The rows are grouped in 4 ways, from coarse to fine. Each group lies inside one group of the grouping before and may be the whole of it. The rows also spread widely along 12 directions, which tell nothing about the answers.
In the rows, zero is written as 128.
Some rows, each with its group in each grouping after it:
[167  93 133  97 122 143 147  96 160 104 109 120 124 170  92 153 182  95
 135 112 139 139] | ruve ves sen Z_483
[141 110 122 138 126  80 114 119  96 158 132 135 151  92  73 122 156 131
 191 149 116  95] | guf barom vibu Z_412
[180 114 121 142  91 182 155  94 172 114 106 116  75 110 129 135 144  95
 114 139 112  88] | guf lageb deve Z_922
[126 107 148 150 130 141 126 122 165 111 120 137 140 154 143 140 151 122
 171 153 191 149] | guf fes Zef Z_173
[108 163 130 116 160  65 114 121 140  95 111 120 121 145 166 129 144 122
  95 123 103 142] | ruve mita midil Z_309
[140 145 101 193  99  69 126 136 106 121 142 152  58 177 129 120 140 175
 102 112 123 121] | guf Godot gamo Z_248
[126 117 114 156 137 104 112 165 121 137 185 162 146 189 120 134 113 161
 155 118 175 142] | ruve Mapo kog Z_764
[152 131 113 129 148 136 120 130 142 102 151 152 133 136 148 133 123 108
 159 138 158 124] | ruve mita kiko Z_61
[123 100 154  97 151 118 117 118 132 163 118 133 164 136  86 159 120  85
 104 139 113 127] | ruve Mapo kog Z_43
[125 144 123 164  93 150 168 156 150 140 145 110  94 170 139 147  64 161
  78  97 111  99] | ruve Zefo Sar Z_971
[162 107 107 165 128 100 140 113 148 168 143 139 111 139 110 143 101 110
 124 119 105  71] | ruve Mapo mikar Z_791
[131 142 135 140 156  82 114 137 132 138 154 106 135 151 154  94 135 140
  57 120  94 131] | ruve Zefo Sar Z_479
[130 110 131  48 169 187 149 107 123 151 129 112 145 117 108 127 122  73
  42 117  92 144] | guf fes Zef Z_744
[150  94 159  76 150 185 209  88 165 160  96  81 137 147  84 123 149  54
  73 117 125 115] | ruve ves bek Z_848
[ 87 177 142 128 116 163 169 146  93 116  91  91  97  84 155  99 106 162
 145 144 164 141] | ruve mita midil Z_20
[173  86  91 164 121 131  86  88 197 124 139 130  86 167 155 139 151 132
  94 107 103 124] | guf barom pupur Z_927
[128  73 135 116 126 162 125 124 156 160 153 105 177 145  86 129 141 142
 129 116 121 130] | guf barom zez Z_461
[166  93 112 133 122 177  98 130 132 126 166 161 136 132 119 133 139 123
 162 146 169 139] | guf barom pupur Z_362
[141 152 154 138 107 125 126 124 157 104 103 119 107 136 149 153 115  95
  55 138  87 103] | ruve Mapo sinul Z_169
[143 121 127 136 124 117 120 107 162 127 122  85 150  75 140 105 144 121
 133 144  80  86] | guf Godot gite Z_108
[129 111 133 124 133 150  47 147 132 115 154 144 172 100 154 131 125 139
 149 157 142 156] | ruve Mapo sinul Z_15
[134 173 127  84 159  93 141 146  63  89 132 140 137  78 127 108 161 110
 168 157 142 137] | ruve ves dupel Z_168
[176 162 141 148 119 147  86 150 154  53 169 150 140 130 186 121 144 113
 101 166 140 134] | ruve ves sen Z_211
[113 129 125 126  84 176 103 139 129 100 117 102 106 112 143 116 150 189
 120 123 117 160] | guf lageb deve Z_532
[ 84 130 165 123 156  72 116 129 147 141 108  85 180 108 140 113 140 138
 125 141 109 137] | ruve ves dupel Z_633
[127 104 140 147 145  84  86 125 134 141 128 195 142 158 112 184  98  88
 152 155 160 137] | ruve mita kiko Z_838
[198 100 121 113 139 153 141 127 110 139 173 143 143 130  90 104 164  98
 139 140 149 115] | ruve ves dupel Z_633
[155 142 129 158 106 104 134 123 118 135 114 127  84 126 125 127 125 115
  87 136 103  96] | ruve Mapo sinul Z_15
[108 117 128 138 154 123 120 162 135 164 190 112 201 115 124 103 107 160
 160 134 136 109] | guf barom pupur Z_927
[142 103 156 106  96 163 148 126 138 120 113  85 153 137  91 127 169 142
 133 121 127 137] | ruve ves dupel Z_633
[146 145 122 110 139 148 157 144 166  96 164 127 133 165 145 146 104 106
  85 107 120 113] | ruve ves sen Z_483
[114 146 137 147 134 103 148 147  96 123 141 151 111 165 123 107 141 139
 126 142 178 154] | guf Godot gite Z_108
[142 120 101 107 137 122 148 111  96 152 115 110 120  79  95 116 126 125
 171 121 111  98] | ruve mita kiko Z_61
[178 124 100  66 164 142 151 134 134  97 180  99 166 137 121 103 170 114
 137  98 105 111] | ruve Zefo Sar Z_971
[112 117 144 124 174 103 129 120 106 176 138 117 152 108 119  74 141 112
  98 153 135 139] | guf Godot gite Z_108
[104 149 123 101 141 117 119 148 116 102 144 147 147 128 124 152 117 128
 149 129 126 133] | guf barom vibu Z_412
[126 165 127 160 107  81 146 166 122  93 160 120 117 210 132 112 147 186
  99  98 136 134] | ruve mita midil Z_20
[113 138 111 128 111 137  80 150  90  96 148 162  91 179 147 133 142 185
  77 113 143 207] | guf fes Zef Z_744
[ 91 114 128 117 134 151 139 122 200 116 114  71 140 150 164 137 114 160
 116  89 122 148] | ruve ves sen Z_483
[137 139 121 117 111 162 151 149  85 130 133 136 108 112 108 132 109 129
 147 132 150 121] | ruve Mapo sinul Z_15
[135  76 109 153 144  92  84 110 115 192 137 113 141  92 110  88 151 167
 161 131 125 138] | ruve ves dupel Z_168
[163 115  74 123 112 169  94 132 105 135 172 136 106  82 130 110 107 151
 111 119  84 112] | guf Godot gite Z_108

New rows. What belongs after each?
[104 138 124 161 117 145 167 125 153 141 118  94  88 154 148 109 114 161
 102 109 137 126] | guf barom vibu Z_412
[ 65 145 164 168 105 116 114 158 117 166 117  95 146  85 138  99 100 189
 112 155 116 129] | guf lageb deve Z_532
[117 107 145 108 116 134 161 122 129 156 115 115 147 135  73 147 119 111
 117 124 112 112] | guf Godot gite Z_108
[133 127 154 123 116 158  63 146  98 113 147 135 168  88 130 110 157 147
 134 176 140 159] | guf barom pupur Z_927
[169 167 113 136 157  56 123 119  91  98 133 151 111  95 138 101 163  95
 156 160 125  97] | ruve mita kiko Z_61
[140 138 133 167 137  89 114 136 105 122 142 154 106 150 141 100 156 144
 141 152 184 157] | ruve ves sen Z_483
[107 119 125 120 176 108 134 112 162 158 129 112 145 115 144 126 105  99
 109 130 111 112] | guf barom pupur Z_362
[116 124 140 123 113 120 149 139 129 152 132  43 159 130 104  84 156 187
 101  98  84 114] | ruve Mapo kog Z_43
[157 105 131 103 141 116 101 121 123 141 139 120 166 103 103 122 152 103
 132 137  99 108] | ruve Mapo sinul Z_169
[123 114 112 113  98 199 115 142 141 102 132 107 115 129 148 136 120 178
 130 105 138 169] | ruve ves dupel Z_168
[127 100 164 106  93  99  56 146 107  98 133 131 193 179  71 146 200 172
 137 128 125 181] | ruve mita midil Z_20
[ 95 119 158  64 123 131 106 133 115 115 100 124 180 125  82 180 122 116
 128 125 100 150] | ruve mita kiko Z_61
[139  69 109 164 129 112  62 128 153 132 156 146 139 185 138 131 162 185
 194 115 183 181] | ruve Zefo Sar Z_479
[163 114 111 120 147 145 129 121 164 117 158 138 126 174 135 134 128 103
  97 111 132 123] | ruve mita midil Z_20
[117 141 107  76 155 143 154 136 126 105 143 135 125 123 129 136 125 111
 135 116 124 129] | guf lageb deve Z_922
[156 115 150 163 142 110 133 129 145 136 159 148 162 134 113 118 150  98
 157 172 163 100] | guf barom zez Z_461
[119  93 153 163 124 117  93 129 146 179 121 146 163 105 111 160  84 107
 159 166 141 103] | ruve Mapo sinul Z_15
[ 89 129 124  79 141  94  78 118 103 117  91 115 152  79 120 150 130 142
 152 125  84 151] | ruve mita kiko Z_61
[154 116 182 144  55 126 123 109  89 147  62 140 112 110  43 172 135  97
 114 170 105 103] | ruve mita kiko Z_61
[161 175 154 150  75 144 143 174  83 112 167 134 135  90 103 106 124 133
  93 172  99  74] | guf lageb deve Z_922
[144 124 150 148 154 155 128 152 150 167 183 140 161 144 144 121  70  97
  66 149 134 109] | ruve Zefo Sar Z_479
[164 137 133 197 104 103 117 151  83 171 166 145 100 122 117  83 118 155
  73 154 126 111] | ruve ves dupel Z_168
[166 154 107 121 167  99 108 131 145 108 168 150 122 130 169 126 113  79
  69 130  89  96] | ruve Mapo sinul Z_169
[144 130  90 125 127 165 180 118 189 137 147  85  95 126 149 121  92 125
  65  84  62  68] | guf lageb deve Z_532
[118 130  97 140 173 127 113 111 164 168 128 119 104  71 191 123  54 100
  96 128  92  92] | ruve Mapo sinul Z_169
[166 146 138 119 119 137 160 133  83 108 129 184  78 176  96 148 141  82
  91 143 167 145] | ruve ves bek Z_848
[119 159 142 144 160  82 109 150 126 112 152 158 158 130 152 132 105 110
 139 158 148 120] | ruve mita kiko Z_61
[ 97 136 110 112 153  78 127 114 140 113 108 117 125 128 146 147 134 135
 141 112 107 137] | guf fes Zef Z_744
[158 146 125 136 147 104 156 129 102 126 140 157  98 156 120 120 139  96
 111 138 151 117] | ruve Mapo mikar Z_791
[118 158 127 136 115 108 145 118 106 116  82 123  63 126 135 141 127 132
 115 131 128 133] | ruve Mapo kog Z_43
[100 152 144  87 176 112 195 123 144 139 110  82 144 128 130 122 110  85
  90 116 107 102] | ruve Mapo kog Z_764
[200 107  99 105 164 131 145  86 133 127 131 150  78 156 121 118 169  55
  96 119 134 119] | ruve Mapo sinul Z_169
[140 123 129 111 124 122 124 114 128  93 113 116 138 106 117 126 180 125
 173 141 126 125] | guf Godot gamo Z_248
[137 188 127 116 175  96 146 158  89 109 180 166 122 142 147 110 117  91
  67 149 131 119] | guf barom pupur Z_927
[149 173 106 112 102 141 187 126 148  58 107  77  81 113 161 126 149 144
 138 102 101  99] | ruve ves dupel Z_633
[160 145  94 115 127 158 124 132 103 113 142 123 108  65 143 116 117 125
 153 138 115 100] | ruve Mapo kog Z_764
[126 174 135 123  88 115 169 154  98  83 115 107 120 122 113 140 127 152
 155 122 118 101] | ruve mita kiko Z_838
[115  78 115  70 156 168  76 124 141 129 154 144 178 125 112 156 130 124
 138 120 121 169] | guf barom zez Z_461
[140 129 115 198 126  89 142 111 163 133 109 172  44 199 152 168 101 111
 122 129 176 123] | ruve Mapo kog Z_43
[137  89  97 135 140 135 172 115 135 175 152 149  90 190  85 146 110 122
 110  91 142 122] | guf barom zez Z_461
[138 170 124 187 108 110 132 172  79 126 160 166  80 147 148 114  97 163
 122 149 167 127] | ruve Zefo Sar Z_971
[177 154 137 178 125 100 100 171  93 123 211 175 150 142 124  98 139 129
 105 173 143 102] | guf barom pupur Z_927
[147 154 168 143  98 114 181 129 130 118  99 105 123 111 107 135 134  99
 117 155 117  83] | ruve ves dupel Z_168
[112 111 140 148 116  77 136 111 173 113 107  71 153 163 116 113 199 171
 173 110 123 125] | guf barom vibu Z_412
[ 81 103 135 134 180  74 111 137 123 217 159  94 172 144 119  79 110 165
  54 104  93 147] | ruve ves bek Z_848
[141  84 119 123 139 168 138 118 176 149 142  87 159 111 133 112 130 140
 167 116 139 118] | ruve ves dupel Z_633
[145 165 108  84 126 189 134 123 150  47 122 123  76 124 182 129 150 113
  79 121 112 151] | guf lageb deve Z_532
[117 131 114 107 179 113 107 129 124 115 146 125 119 168 165  94 158 138
  88 112 150 184] | ruve Mapo kog Z_764
[122 169  92 121 142 107 131 139  92  77 130 110  94 101 174  82 166 181
 179 120 157 163] | ruve ves sen Z_211
[ 92 126  99 137 135 107 119 139 120 152 137  95 129 114 144 107 100 193
 145  97 113 132] | ruve mita kiko Z_838
[183 141  99 135 111  96 125 122 151  80 158 119 126 126 132 122 163 120
 120 121  70  75] | guf Godot gite Z_108
[141 148 129 135 121 126  94 143 113 109 146 131 138 108 142 117 122 139
 111 144 110 123] | ruve mita kiko Z_61
[138 136 101 139 161 103 135  82 189 108  90  84  58 143 205 107 150 123
  78 102 101 135] | ruve Zefo Sar Z_971
